The first 10 rows are patterns. Each new row is the sum of 2 different patterns, raised or lowered, with some noise. Before adding, each is slid sideways (what falls off one end comes back at the other) and multiplied by a number that may be negative. Names go in the order of the patterns.
In the rows, zero is written as 128.
Known rows, each followed by the names of its patterns:
[141 126 162 162 144 111 118 125 119 104 149 129  96 118 101 144 161  83
 145 138 136 137 131 161 144 130 137 139 158 113 120 130 113 127] | B
[137  90 111 141 152 162 155 128 117 135 135 155 148 132 126 120 152 135
 126 135 118  95 115 118 151 127 152 152 121 114 163 140  93 149] | W
[101  92 149  83 111  97 144 142 114 132 150 135 108  88 122 155 110 112
 127 139 133 172 153 113  95 131 106 107 140 124 126 139 121 110] | D
[109 125 131 134 141 132 137 147  88 113 132 120 126 157  88 163 112 125
 155 152 129 147 126 139 143 148 120 131 108  91 135 187 129 126] | J
[139 102 137 103 113 121 133  89 133 112 130 161 160 112 139 105 118 154
 131 132 105 124 132 138 126 115 106 121 121 123 122 119 139 157] | Z
[114 147 127 126 127 101  95  94 110 146 133 145 145 112 127 144 109  91
 158 132 143 106 130 118 139 137  95 148 131 150 168 133 124 131] | T
[141 111 117 120 129 153 156 134 128 162 148 125 128  97 149 142 135  88
 128 117 153 116 160 119 117 163 135 136 159 119 137 135 150 113] | R
[134  73 151 118 155 115 114 154 131 146 129 125  94 167 116 126 102 131
 118 120 136 145 146 128 103 132 130 140 143 136 116 126 133 140] | Y
[131 119 155 163 124  99 147 134  99 138 107 148 167 116 137 132 118 138
 122 163 115 176  99 133 141 129 119 140 130 138 139 171 142 134] | V
[142 114 145 130 161  79 150 149 125 103 147 157 103 142 111 112 139 125
 107  97 131 140 146 168 150 111 125 125 159 102 124 147 144 149] | Q

New rows, each followed by the names of its patterns:
[161 136 143 120 167 159  95 103 129 139 136 122 140 133 156 168 174 141
 121 144 105 102 151 140 110 136 141 128 144  97 151 101 164 116] | D R
[165 155 182 168 143 173 129 163 163 154 135 127 122 161 123 172 146 132
 205 181 163 155 124 150 136 140 148 154 100 124 114 158 197 129] | B R
[156  58 119 128 102 130 100  93 118 148 110 113 105 126 108 161 127  39
 114 115 110 132 111 110  93 130 103 123 166 140 116 102  98  92] | J R
[ 88 131  96 124  91 113 112  88  98  89  90  87 122 106 112 175  90 122
  93 124 130 122  93 139  77 131  97  98  67 133  88 115 110 119] | R V
[117  98 139  89  92 126 105 110 112  59  92 123 105 105 120  88  83 122
  90 128 116  69  67 136 103 111 104  48 109 105 120  65  92  78] | Z R
[142  86 212 131  97 159 151 146 156 158 140 164 153 146 145 200 163 188
 108 134 118 124 154 160 157 125 179 193 145 136 125 125 185 162] | V Q
[126 158 118  77 115 109 116 148 121 124  80 116  90 145 108 106 106  97
  93 106 124 103  94 120 103  99 149  97  49 134 148  64  93 149] | W V
[109 103  88 144 108 121  84 175  99 127 136 155 113  81 122 112 136 106
 104 131 142 174 105 109 109 134 110 146 104 142  75 152 136  81] | R Q
[118 120  97 108 126  91 105 100 138 134 121 151 164 129 139 139 124 129
  98 106 161  95 126 142  92 119  86 123 121 120 102  88 157 116] | B T
[162 167 144 144 134 122 143 134 152  99 178 136 134 179 156 122 122 204
 138 176 147 155 130 176 189 121 139 127  98 140 158 149 139 135] | R Q
[105 109  95  67 100 110 126 132  87 118 105 121  94  89  56 111  71 113
  98 110 120  79 120 109  94  59 125  53  75  83 119  87 100 113] | D Y
[114 127 139 170 140  74 147 108 171 139 107 124 143 150 104 133  77 173
 141 110 105 129 107 124 129 171 133 161  80 132 139 136 135 144] | Y V
[150 156 159 155 151  98 171 143 122  90 164 135 147 127 155 146 149 125
 118 154 154 167 179 133 137 147 139 162  93 157 129 144 105 101] | T Y
[135 176 177  98  65 113 151 114 121 135 132 128 132  97 120 161 163  70
 149 143  88 134 106 162 100 107  78 103 110 118  90  77 107 141] | J Q
[ 81 143 137 100  83 134  83  51 130 141  62 103 133 117 142 132  97 100
 123 129 156 110 141 115 121 113  97 111 109  76  69 109 125 128] | W D
[132 180 155 136 118 136 138  99 123 138  85 117 167 110 151 192 157  99
  95  97  97 101 156 124  92  94  84 137 160  88 126 131 136 133] | B W
[157 136 137 178 155 181 173 159 149 148 166 156 158 162 111 116  96  96
 169 199 166 164 118 145 162 135 120 181 157 175  91 135 143 152] | J T
[156 181 130 147 141 159 169 153 170 169 159 163 123 129 167 133 131 169
 158 177 151 184  98 187 150 168 139 165 164 170 170 159 109 156] | V Q
[108 114 120 141 108 160 139 153 160 155  83 144 133 121 113 144 119 143
 136 104 120 161 163 132 131 127 110 172 123 151 140 115 115 135] | J Z
[ 43  66 101  92 114  56 101 102 133 113 110  64 110  41  73  96  84 102
  95  83 130  74  93 109 123 111 100  78 146  82  68  68  84  95] | B R
[150 157 138 135 180 121 150 122 144 190 135 143 138 146 125 201  86 163
 149 143 122 150 136 138 124 118 128 168 139 158 166 126  92 154] | J Y
[ 89  96 109 104  91 105  60 106 109 101 143 117 141 107  79 108 158 100
  95 113  98 131 136  98 104 111 132 104 100  96  73 106 154 124] | Z Q
[116  76 114 114  53  76  74 112 128 125 110  66  76 110 157 104  99 131
  88 146  89  65 122  89  69  99  82 131  63 137  82 126  82 125] | W V
[175 101 105 114 150 162 140 151 147 143 124 115 140 114 144 115 163 137
 128 199 163 144 110 139  89 156 141 133 112 152 128 117 122 124] | D Y
[121 108 157 146 107 150 180 133 154 182 154 121 106 142  97 140 140 160
 156 121 136 167 158 143 103 142 172 133 148 177 173 167 165 171] | W D
[125  97  85 100 131  93 111 138  60 143  83  93 107  92 120 117 113 115
  75  94  95 122 101  82 106 107  90 111 110 110  69  80 104 107] | Y V
[ 80 113 148 119  76 102  49 105 161 112 128 145 143 112 124 145 119 121
 140 151 179  79 152 135 134  98 114 126 140 124 125 124 144 119] | B D
[150 139 151 145 136 128  81  95 143 145 169 151 151 155 154 133 178 147
 131  96 121 169 142 135 107 128 130 132 128 134 120 130 121 170] | B Z
[175 179 135 175 137 176 147 162 152 173 179 144 156 154 181 184 173 148
 152 172 161 180 140 105 168 164 134 173 129 170 186 149 182 183] | T V
[125 116 118 143 140 175 159 118 123 169 131  99 161 119 125 145 140  88
 123  97 161 132 157  99 166 130 117 167 158 153 102 103 139 173] | D Z
[111 127 114  49 121  93 101  89 122 140  93  58  99 111 120  82  90  47
  64 103 139  98 112 108  83 153  81  95  76 123 133 107  74 120] | D Y
[106 132 106 104 125 131 127 136  98 144 128 116 109 124  87 101 124 119
 113 119 124  88 114 119  57 132 139 123 119 102 127 128 121 133] | B W
[127  83 129 119 116 119 108 103 107  89  91 100 125 128 149  87  99 111
 157 120  79 111 118 110 112 111 106 110 123  88 119  80 140  85] | R Y
[101 117 159 152 158 120  78 157 103 139 151 101 138  96 123  95 160 125
 106 142 134 132 143 132 122  72 100 122 132 120  92 102 138 185] | R V
[153 117 161 149 168  98 139 126 155 144 162 150 135 146 132 143 133 120
 146 136 138 157 138 146 107 163 155 188 157 145 150 139 144 133] | T Y
[ 55 114 122  78  90 111  77 117 107 136  98 121  93 107 135 142 102  62
  96 100  79  84  72 122 137 117  96  97  92 145  94 138  75 151] | R V
[ 99  51 132 121 119  80 115 120 126 137 104 104  98 165 100  97  76  84
  86 115 115 128 104 130  88  99 102 108 112 129  86 105  90 155] | Y Q
[163 123 118 142  59 144 134 135 163 129 157 152 113 125 127 138 138 118
 112  71 180 168 117 133 138 113 109 160 133 148 155 143  99 136] | J Q
[ 92  41 120  86  75 117  99  99 136  44 103 127 106 107  82 121 112 106
 102  95 106  79  85  98  81  88 118 120 135 104 119  61  76  88] | B Z
[125 119 111 123 108 147 115 112 110  82 114  91 130 113  93 123 142  99
 129 133 129 143 106 112 183 128 123 100 111 104  83 117 116 100] | B T
[143 125 147 111 131 152 141 120 119 158 106 111 134 173 143 118 153 152
 168 143 125 107 168 170 138  92 121  96 137 134 164 131 103 180] | R Q
[134 162 169 135 136 154 186 149 153 121 128 145 174 108 175 146 148 132
 163 191 159 185 149 122 152 131 119 137 152 144 174 208 141 131] | T Q
[102 139 132 158 184 138 127 122 166  99 161 133  98 122 163 153 135 147
 151  90 132 135 131 155 129 131 172 152 161 150 196 121 152 134] | D V
[132 109 103  91  98  96  75  69  80 107 124 105 131 158  81  67 137 114
 142  98  76 144  83  96  93  85 134  87  90 112 103  78 108  98] | B J
[108 134 112 106 136 116 116 103 115 136 114  71 112 120 121 107 114 118
 115  98 107 104 157 148 143 140 133  75 163  65 119 129 106  69] | W J
[114 115 111 102 132  95  99  57  39  98 117 108 130 117  93  76 132  49
  93 135 100 115  95 100  94 111 108  37 116 105 128 154  90  72] | T V
[114 107 131 166 111 132 127  74 121 153 134 159 101 105 165 115 141 152
 154 144  85 111 108 105 134 106 119 149 162 109 123 103 148 101] | B T
[ 95 151 161 112 125 145 118 116  84 114 147  86  83  96 118 140 167 157
 118  83 120 112  89 110 138 121 141  98 107  89  94 146  54 117] | D T
[123 176 121 151 156 140 120  89  97 117 127 173 158 137  86  98 125 124
 113 129 125 103 116 114 182 176  94 122 140 115 117 135 179 114] | B W
[133 124 124 120 108 103 117 152 115 133  83 129 119 145  86 119 149 114
  63  86 116 136  87  96 121  88  96  66 116  89  37 135 147 109] | B D
[181 138 137 147 159 162 137 137 126 134 133 104  98 165 146 125 158 107
 148 181 110 113 163 131 159 114 169 116 183 118 107 162 142 150] | T V
[ 87 102 124 129 153 122  97 128 141 126 124 145 125 129  81  84 127 136
 120 153 135 127  83 164  98 117 134 122  90 115 123 141 143 136] | W V
[114 121  95 123 141 128 102 164 160 118 141 123 153 118 118 120 126 137
  98 132 113 117 110 128 123 175 115 141 113 143 134 172 173 126] | T R
[152 104  77  61  91 120 116 120 117 131 109  68 116 121 117  94 107  99
 127  83  94 126 126  82 112 100 106 111 100 106 112  83  79 110] | B J
[155 125 136 120  65  96 138 118 156 118  83 130 148 132 129 154 113 149
 127 120 147 130 134 145 132 128  79 135 114 144 151 132 139 134] | Z V
[ 58  78 101 111 137 138 100  91 127 119 114 110  77 109 102 114  71  96
  95 108  65 111  83 106 120 117 120 114  79 126 111  85 101 113] | W R
[101 122 110  96  96 122 121  97  82  96 103 172  93  75 100 100 108 117
 109 116  86 130  40 113 106  86 104 138  63 136  86  93  98 118] | J V
[161 111 132 162 157 106 164 118 104 148 114 159 153  96 157 157 145 136
 124 161 144 135 144 143 175 148 139 123 131 117 142 136 175 142] | B Z
[130 128 147 158 113 102 143 137 166 138 125 134  98 110 117 136 173 148
 141 159 123 111 191 118 170 128  89 149 120 112 133 123 120  98] | B J
[111 116 160 159 158 176 198 171 109 103 121 151 146 128 129 170 186 157
 161 112 135 145 131 115 145 171 123 152 118  87 116 114 164 114] | D T
[ 91  88 115 161  86 103 104 123 108  78  71  99 107 106  93  65  98 121
 108 121  97  93 118  91  90 121 113 104 103 108  73 100  95  92] | R Y
[156 168 132 115 192 177 175 160 141 117 147 153 160 185 183 191 127 161
 149 157 172 150 201 199 155 237 177 188 145 129 189 154 135 148] | D T
[ 90 130 120 136 127  87 171 107 130  78  65 118 109  92 112 109 139 117
  87 143 144 135 115  91  73  76 104 148 109 110 139 129  91 105] | D T
[125 114  77 181  85  90  89  66  60 110 110 102 101 116  92  99 103  96
 103 120  96  63 125 137  83 116  59 117 113  63 114 117  54  96] | W V
[ 83 191 120 128 158 173 109 112 170 137 161 103 150 133 185 156 121 152
 125 116 118 153 107 182  97 162 116 122 112 111 133 167 140 139] | Y Q
[157 159  94 151 113 111 170 190 125 135 100 143 131 133 142 111 115 121
  74 131 137 135 148 143  92 176 102  96 182 156 145 130 127 135] | J T
[181 162 143 203 125 145 170 144 141 118 190 154 214 164 185 150 150 142
 194 128 158 181 208 186 174 144 161 178 219 104 148 189 157 102] | V Q
[118 131 150 128  88 142 135 141 158 105 104 175 130 114 111 108  93  88
 124 125 119  95 122 141 115 110 121 120 126 117  99  76 150 121] | B Q
[ 59 136 168 131 144 106 109 122 109 140 118 124 131  58  76  96  96 131
 142  95 158  90 112 153 119  89 154 114 139 112 134  98 124 106] | J T
[178 146 189 173 161 156 121 142 121  93 167 154 113 149 107 159 184 107
 192 181 183 174 134 177 147 140 169 160 164 149 170 124 133 133] | B T
